All groups share one centre, and each spreads out both ways along 13 directions, with some noise.
Known rows, each followed by its group:
[ -1 -12 -16  12   6 -12 -18  58  -7 -19  11  -4  14 -28  18  -8   8   9] -> q_323
[-39   3  20  11 -19 -14  33 -15 -18 -16  11 -14 -23   2  -5  23  31  23] -> q_467
[ -5  19  -6   9  30  -4  -3  18 -11 -23   8   1  -5 -21   4 -20   3 -20] -> q_965
[  1   8 -37  -8  18   8   0  23   0 -29  -2  16  -4  -9  13 -10 -15  -1] -> q_377
[  1 -38   4  17 -25 -54  21   1 -11 -18   8 -22  17   7  36  30 -13  28] -> q_212
[ 17 -18 -32 -17   0   2  -9   9  10  31   7   8   6  -7   0 -19  -6 -22] -> q_212
[-22 -11  11 -10  -2 -38  12  -6 -25  24  -1  -9  -5   7   8  28  -7  26] -> q_965
[-13   0  23 -15   7  10 -11  -1  -2 -19 -18  -8  16 -16   5  -7  -7  -8] -> q_212
[  1  -4  -2  46  18   7 -32 -10 -38 -28   6  -5   1 -16 -11  27  32 -49] -> q_965
[ 10 -11   7  11   9 -31   1  47 -11  14 -12  26  12 -14   1 -27  19   4] -> q_467
[ 19 -31 -10  19 -19 -14 -23   4  20  -8 -18 -15  16 -10  -2   3  24  30] -> q_965
[-21  -4  48   1 -32   0 -36   3 -23 -10 -13   7  -9  13 -10  12  26  -8] -> q_377
[ -2   2 -14 -16 -22  11  -7  -8   5 -14 -14  19   0  23  11  12 -15  17] -> q_323
[ 23  -6   8 -21  20 -35   3  -5   5  28 -26   4  -3 -32 -15  21  15  13] -> q_377
[-38   1   8 -12  10 -29 -18   7 -27  -3  27  -5   4 -24  12  -3   0  26] -> q_377
[ -1  23  29 -11 -17  -6  -5  33  -2  -6 -22  15  -1  13  19  22 -25  28] -> q_323
[-20   1 -21 -14  16  26 -32 -12  -4   7   2   7   6  21 -10  18 -24  24] -> q_467
[  7  20  14  16   6  26   0  19  -2   3 -17  -2   2  -1 -21   8  21  -5] -> q_377
[-11 -22  -6 -10  -4  16  24  21 -22   2   4   3   7  25   4   6  -4 -32] -> q_467
[ 11  23  16  14  27  -8  -2 -13   0  -6  21 -11  -5   4  -4  12  -8  -5] -> q_323
[ 19  -7  18  34 -14 -12  -5 -14   5 -46  -6  -7  29 -13  16   6  19  15] -> q_323
[-25  -2  53 -17  -9 -28 -17  14 -20 -35 -10  30 -12   6  -7 -25  31   5] -> q_965
[ 20   9  12  31   1 -24  23 -24  19  -6 -11 -15 -24  -3  -8  -6   6  -8] -> q_212
[ 10  -1 -19 -12   4  17  -2  25 -13  11 -38  18   5   2  10  25 -25 -16] -> q_323
[-12   8  25 -24 -32   5 -43  15 -12 -15  -6  31 -25  21   0   5   1  -3] -> q_377
[  7 -25  25   8 -41  28  34 -13  16  -2 -25 -20  31   0  13  -4 -12 -21] -> q_212
[ 31  13   5   1  28   2  29 -15  54   1   2 -57  -2   4  -9 -16   4   6] -> q_377
[-25 -14 -14   6 -30   8  15  14   0  26 -18 -11  16  -8  11 -23 -13  15] -> q_212
[ 15 -44  11  32  30 -25  -9  -7  -9  -6  38  -9  17  47 -17  19  -1  -5] -> q_212
[-23 -37  24  -6 -23 -10  22 -30   7   6  -3 -17  32   0   0 -22   8  24] -> q_467
[  5 -13  19  -2  -8 -27 -18  31 -26   5 -19  49   7  -8  -2 -19  12 -15] -> q_467
[ -7   5 -22   3   5 -11 -19  -8  -5  -6  30  -3  -2  -1  11   4  -7   9] -> q_323
[-24   4  25 -20 -20  -4 -32  -9   1  -3 -22 -18  -4  -4 -20 -14  60  35] -> q_467
[  5  11  -4 -25  18 -13   1   7   0   2  -9  -2  -1 -15   5  -2  12   6] -> q_377
[ 27  12   9  13  -2   3  43 -18  30 -11   1 -16  11  10   0   2  20  17] -> q_323
[-16  11 -14 -20  14   7  31  13 -13 -28 -27   9   2  -7   2  -6  34   8] -> q_377
[ 12  11 -19  -9   0  30 -13  -3  27   9  15 -17 -12  34  -8   2  -6   5] -> q_377
[ 18  17 -14  22  32  10   2  -2  16  -7  36 -12  -3  -1   7 -18 -33 -22] -> q_377
[ 19  35  26 -51  24 -15  11   4  22  12 -26 -15  -6   6  -2 -16  26   4] -> q_377
[ 16   1 -15  -8  15  -8  16 -16   0  -8   7  18 -11  -5   3  11 -14 -20] -> q_377
[ 27  12 -15  20   5  -1 -25  -1  35  17  11   1   6  15 -15 -12  11  53] -> q_467
[  1  -4 -19  35 -24  10 -30  10  -2 -17  17 -28  14 -36  13   1  25   4] -> q_965
[ -1  23  32 -13 -12  -4  15   8   2   3  23 -13 -32  -9  15  31 -29 -16] -> q_467
[-49 -28   7  10 -28 -18  26 -11 -32  14   7  -7  13  38   2   1  14  34] -> q_212
[-13   0   6   1  -7  -6 -38  -6 -10  -6  19   7  -9 -14  -2  -6   1  -6] -> q_965
[ -6   0  26  11  -7   7  32  -9   4  -8  36 -34 -13  21  -5  14  11 -22] -> q_467
[  2 -13  -3  12 -12  -2 -19  -3  -7 -14  -2  -5  -5 -50  15  36 -26 -13] -> q_965
[ 24  -4  30  22  -4   8   6   3   5  -4  -9 -14  26  -8   7  17   0 -15] -> q_212
[ 40 -38  -7  37  10  -6  12 -17  -9 -12   6   7  18  44 -11  24  10 -31] -> q_212
[ 13 -15   4   5   1  22  -2   4   5 -14  -1 -19  32 -20   8  20   3 -10] -> q_965
[-15 -39  61  28 -11 -27   3 -12   6 -25 -13 -19  53  23  -5 -27  32  50] -> q_212
[ 22   4   2  -8 -20 -44 -28  14   1 -17  -9 -14   4 -19  25   5  36  22] -> q_965
[ 14   2 -30 -20  12   5 -59  10  -1  11   7  -5   2  -3   0   8   6  -6] -> q_377
[ 15   1   9  17  -6 -34  -8   9 -34   4 -15   6   2  19   4  11  48 -13] -> q_965
[ 10  -1  38  29 -11 -21 -29 -36  20 -24  44 -11  -1 -17 -22 -21  52  11] -> q_323
[-21 -19   0  14  16  10 -42   0 -24  14 -11 -13 -14 -62 -29  22  29 -29] -> q_323
[ 10  10 -16  22 -17  -5  -8 -33   8  26  38 -20   1 -19   6  10   7  13] -> q_323
[ 20 -11   5  17 -14  16  -8 -15 -11   2 -23  18  27  12   0  14   3 -18] -> q_323
[ -9   5   6 -40   9 -43  22  19   0  12   7  -5  -9  15  12 -22   3  17] -> q_467
[  8 -11 -26   6 -20  14 -12  10  31 -31  24 -16  -4   3  12   3  -7  15] -> q_467
[-27 -19 -23  24  37   2  -5  -1   0  -8  32 -43  25  -7  -4 -12  -4  23] -> q_377
[ 14  -6 -40 -20 -41  28   4  32  43  12  -6  -9  13 -26  16 -20   2  21] -> q_212
[-18 -24  33  -3   4   6 -13  -2   1 -13  -8  12   5  -1 -21 -22   7   2] -> q_467
[ -6  -2  31  -6  16 -20   7 -15 -17  27   3   3   0  15  -8  -5 -14 -20] -> q_212
[ -6  -5 -12 -20   0 -47 -22 -13 -16  31  41  -5  -8 -43  10 -11  15  -6] -> q_323
[-15   0   2  12  -7  20  22  -5   3  -3   7 -34  -5  -5   8  28 -17  -4] -> q_212
[ 21   2  11  49 -33  15   7  17   2 -11   5  13  -9 -29   6  25 -14 -15] -> q_467
[-18  -2 -13  18  -5  15   8 -13   8  -4  12 -15 -14  -9  -8   5  -6  12] -> q_965
[ 16  18 -13  11  28   5  22  16  -7   1   2  12  35 -44   6 -32  29  -9] -> q_377
[ -9 -20   9   4 -20  -4 -24 -15  12 -25   6 -19   4  -6  -4  -1  25  28] -> q_965
[  3  23   9 -35  22  20 -13   6  11  13  22 -18   7 -27  -6   7  10   2] -> q_212
[ -4 -27  -5   0  12   3  -4  -9  -2   6 -20  19 -18   7 -18  34 -43  -1] -> q_965
[ 11  -2  34  11  -9  17  16  26 -17 -11 -13  -7  33 -11  11  18  27 -19] -> q_965
[ -3 -15  -6  13 -24  13 -20 -11 -20  15 -11  14  37   9   3  17   7  15] -> q_323
[-18 -14  19  31 -21 -23  25 -12 -28 -22  -5  16  -6 -32   6  23   8  -2] -> q_467
[  4   8   3  24 -26 -16  -3   6  -5 -18  19 -12  -3 -20  24  12   8   5] -> q_323
[-23   2   2  18  -9 -32 -40 -11 -16 -41  14   5 -34 -18  -5 -19  36  -1] -> q_965
[-31 -18  -3   9  -4  20  26  15  -2 -12  16 -30   1   4   2   9  -1   9] -> q_467
[ -3   7  22   5  14  -2  -8  15   1  -3 -16   0  -9  -2   8  14 -49  -6] -> q_212
[-16 -11  -2   5 -26   3   8  -6   0 -20   4 -15 -10  20  14   2 -10  -8] -> q_323

New rows. What belongs after each?
[ -7 -18  18 -12  -6  13   5 -38  -8   2  11  -5   6   3  -6  37 -17 -24] -> q_965
[ 13  -2  36 -11 -25 -14  15   6  -9  22 -37   5  18 -19  14  20   5   2] -> q_323
[-13 -11  14  38 -22  -7 -19 -24  -4 -16  14 -30  -9 -12 -11  16  34  15] -> q_965
[ 19   9  18  -5  43   8  -7 -20  12 -42 -27   7  -3   5 -14  -5  -4 -25] -> q_212
[  9 -10  31  21 -41  -7  -9 -42  20  -3  10 -14  -7   7   0 -15   7 -12] -> q_323
[  1  -5 -13  -1  19  -3 -11  14  -1  -6 -30  -6  24 -30  10  18 -11  29] -> q_323
[ 16   4 -46   3   5 -19  -9 -34  -9  12  37   4   5 -32   9  16  24   7] -> q_323
[-11   8 -10  -6   4 -10   8  19 -33  13   6  -8  -8   6   9  19  14 -19] -> q_467
[ 19   4 -29  32   0 -11 -24  -7 -14  36   0   6 -20  19 -13  21   5 -11] -> q_965
[  6   1   3   2 -25 -39 -13  19 -38 -18   0  14   9 -38  46  24   5 -16] -> q_323
[ -2  41   8 -13  35 -20  -5   7 -25 -15  -4   0 -16  -9   8  38 -10   5] -> q_212
[  4   7  10   9 -19  -8  -1  46  18 -33 -20   6   2  20  -7 -40  59  39] -> q_965
[-13  -9  51 -34   2 -34 -14 -14  -9  -7  10   7 -38  -1 -16 -19  17 -41] -> q_323
[  5   0  26 -30  17   2 -20 -18  17 -28  12   1  -9   8 -16  -4  14  -3] -> q_212
[ -1  -4   3   7  -3   5  13  -3   4  -5   1 -22 -14 -14  14  24 -36 -18] -> q_212
[-16  -5  16  23 -19   3  21   3   5 -45  36 -19 -30  -6   7  23  -8  -3] -> q_467
[ -7 -19  21 -10  39 -36   4  -7 -20  13   5 -12  41 -39 -10  -5  38  19] -> q_323
[  7 -10  -3  -5  17 -11  -3 -10  -8   6  -8   8   6 -17 -18  14  27   1] -> q_377
[-20 -11  39  -8  25  -2 -27 -33   3 -17  41 -23  16  -9 -16 -29  11  -9] -> q_965
[ -9   4  -5   2   8  10 -20  28 -13  -3   7   1   7  -1   3   1   4   7] -> q_965
[ -4 -80 -12  11 -17 -85   5 -30 -30 -18 -13  27  13  43  17 -32   1  -8] -> q_212
[-37 -14   4  14 -30  31  -8 -51 -26  -2  13   2   9  17 -11  44  -9  18] -> q_467
[-18 -23  -3   2 -31  -4  -1 -27 -25  -9  -2  27   9  -4  15  26 -16   2] -> q_467
[ 13 -12 -39   2  -4   9 -17  -4  -5  23  13 -24  30  16  13   9   3   1] -> q_467
[-32 -31 -14 -57 -31 -10 -19 -26 -12 -32  -7   9   0  18  17  -2   8  12] -> q_467
[  5  23 -10  23 -31  22 -43  29   0 -11   1   8 -25  -4  10  26 -22   3] -> q_323
[ 16  27   9   5 -12  62   5 -27  -1  -1  16  -4  -9  21 -14  46  11 -41] -> q_965
[ 29  11  -8 -42  -8   7   8  -7  10 -21  -5   5   8 -21  19  18  26 -20] -> q_212
[ -3 -16  15   9   7 -21 -20 -14 -23   3  24   9 -22  17 -11  23 -16 -28] -> q_212
[ 28 -19 -17  36  15  -4 -19  16  -6  -9 -20  26  21 -24  -6 -16   9 -18] -> q_467
[  7  -9   7  52 -48  17  10  -6  -2 -13  42 -16  -7  15   1  30  18  -7] -> q_467
[ 14 -14  19   8 -30  -2 -11  74 -17  25  36 -36  20 -19  40   6  -2 -64] -> q_467
[-14  -9 -35  16   8  16   5   6 -19 -33   7   2 -11  14  -5  20  18  -8] -> q_467
[-35   8 -15 -33   2  -4 -21 -30 -38  25   7 -22  -1  39  -8  26  37  14] -> q_467
[  4 -31  11  26 -18  -9   4 -16 -26 -16  16 -13  27   8   6  33  35  -6] -> q_212
[ 16 -37 -27  -4  -7 -13  10 -19  23  22  27 -15  23  23  15 -22 -31  -5] -> q_377
[-14  -7 -16 -15  -3  11  27  13 -16  10 -17 -11   4  -3  10  14   4 -12] -> q_467
[ 19  12  -9   9  14 -19 -21 -21   2  -9  26 -23 -12   2   4  14  11  -9] -> q_467
[  8  21  -3  26   3  20 -20 -33  -6  -4  35 -20 -19  20  -8  47   1 -14] -> q_467
[-33 -31  17   1  -4  14  10   0  -7   3 -16  -5  19   3 -22 -16  21  11] -> q_467
[  9   7  27  15 -22   6  -3   5 -18  15  16 -12  31  -7  10  -3  37 -20] -> q_965
[-10   4 -11  37  -9 -21  -1  23 -47  58  12   3   6 -19  14  11 -11 -19] -> q_965
[-20  -9  29 -12 -16 -30  26 -28 -18  -1  -3  10 -20  -5  -5  29   6   6] -> q_377
[ -3  29  -1  19  -4  25 -27 -54  19   8   7 -24 -18 -11 -17  41 -16  28] -> q_323
[ 14   6 -15  34   8  20 -34  33   3   6  19  -3   4   2  -9   9   1   8] -> q_467
[-18  -6  25 -16 -14  -4  -7 -42   3  -6   6   1  -8  39  -8  -4  -6  11] -> q_323
[  0 -13   2  15   5   7   6   9  -3 -21 -24 -16  -4 -37 -10  19  30 -14] -> q_323
[-18 -19   1 -17   4   4 -30 -52 -20  -3   8 -12  20   2   3  19 -14 -11] -> q_467
[-26 -36  16 -51  -1 -14   8 -12  -2 -22  13   1   2  16  13 -18 -29 -10] -> q_467
[ -9  -1   6  11  21 -29 -28 -11 -20  36  38 -19   8 -36   2  -1   0   0] -> q_323
[-13  11  -5 -13 -11   1  13 -10   9  22  20   5 -19  14  -2 -15  -9   8] -> q_965
[  9  40  12  42 -21   1  23   7  18  37  14 -34  -7  -9  -2  28  13  43] -> q_467
[-19 -10   6 -22  17 -22 -34  50 -32 -21 -11  23  -3 -21  12   4  -3 -11] -> q_323
[  5  19  35  37  15   3 -20 -29  -6  -4  20 -12  -5  12 -10  17 -12 -15] -> q_323
[ 10 -14   9  16   4  -1 -13  -3   5   7  -8 -10 -12  15 -11  26 -15 -13] -> q_377
[-25 -39  26 -16  41 -10 -41  -3 -16  -3 -28   0  13 -13 -24 -15  -1 -17] -> q_323
[ 11   8  10  18   5  41 -12  23  13  25 -40 -12   1  11 -12  20 -39  -4] -> q_323
[ 31   2  -7   3  -4   3   6  -3  -2  45 -14  -8  25 -11  14  13 -13 -26] -> q_467
[ -9  -8   9  -5 -32 -12 -86  12 -17   5  21   7 -14 -16  11  25  -9   4] -> q_377
[-14   9  12   6   9 -21  -7  -4 -29  24  20   2   5  -4   7  23 -17   3] -> q_467
[ 20   4  25  -2 -30  -9  15  11  34  -5   9  -4 -15  14   4 -26  13  -5] -> q_323
[ 10 -14  14  -1 -24   1 -19  16  22 -18 -16  -1 -10  -3   0 -20   2  -4] -> q_323
[ 34  13   5  -3   4  -9   3  -3  31  -6 -10 -28  -6 -13   8  -3   3  -8] -> q_377
[  3 -10  26   4 -12   1  -5 -14   0   9  -4 -10  -6  20  -9  14   3 -11] -> q_377
[ 24  10  30  -4   1  -7  29   8  -4  16 -36   2  19 -21   6  26  14  -3] -> q_323
[  1  12  56   0  -1   6  -3 -38  -2 -34  20 -16  -3   3 -16  -5  47 -30] -> q_965
[  9 -17 -22  17  -8  -1 -11 -10   0   4   5 -15   6   3   0   5  17  -1] -> q_965
[ -4   8 -17  -8   8  26 -41  27 -23  -7   3   4   5  19  -3  35   8   9] -> q_965
[ 16  -3  16  25 -25  12 -24   7   3 -17 -12  -3  -4  -2 -11  28  36   7] -> q_965
[ -8  -4   3  17   6  -6  -4   9 -28  19  -7  11 -10 -11  -3  33 -26 -12] -> q_965
[  7  -6  17 -19  -5 -28 -20   0   9  22 -16   7  20 -12   0 -31  14  24] -> q_467
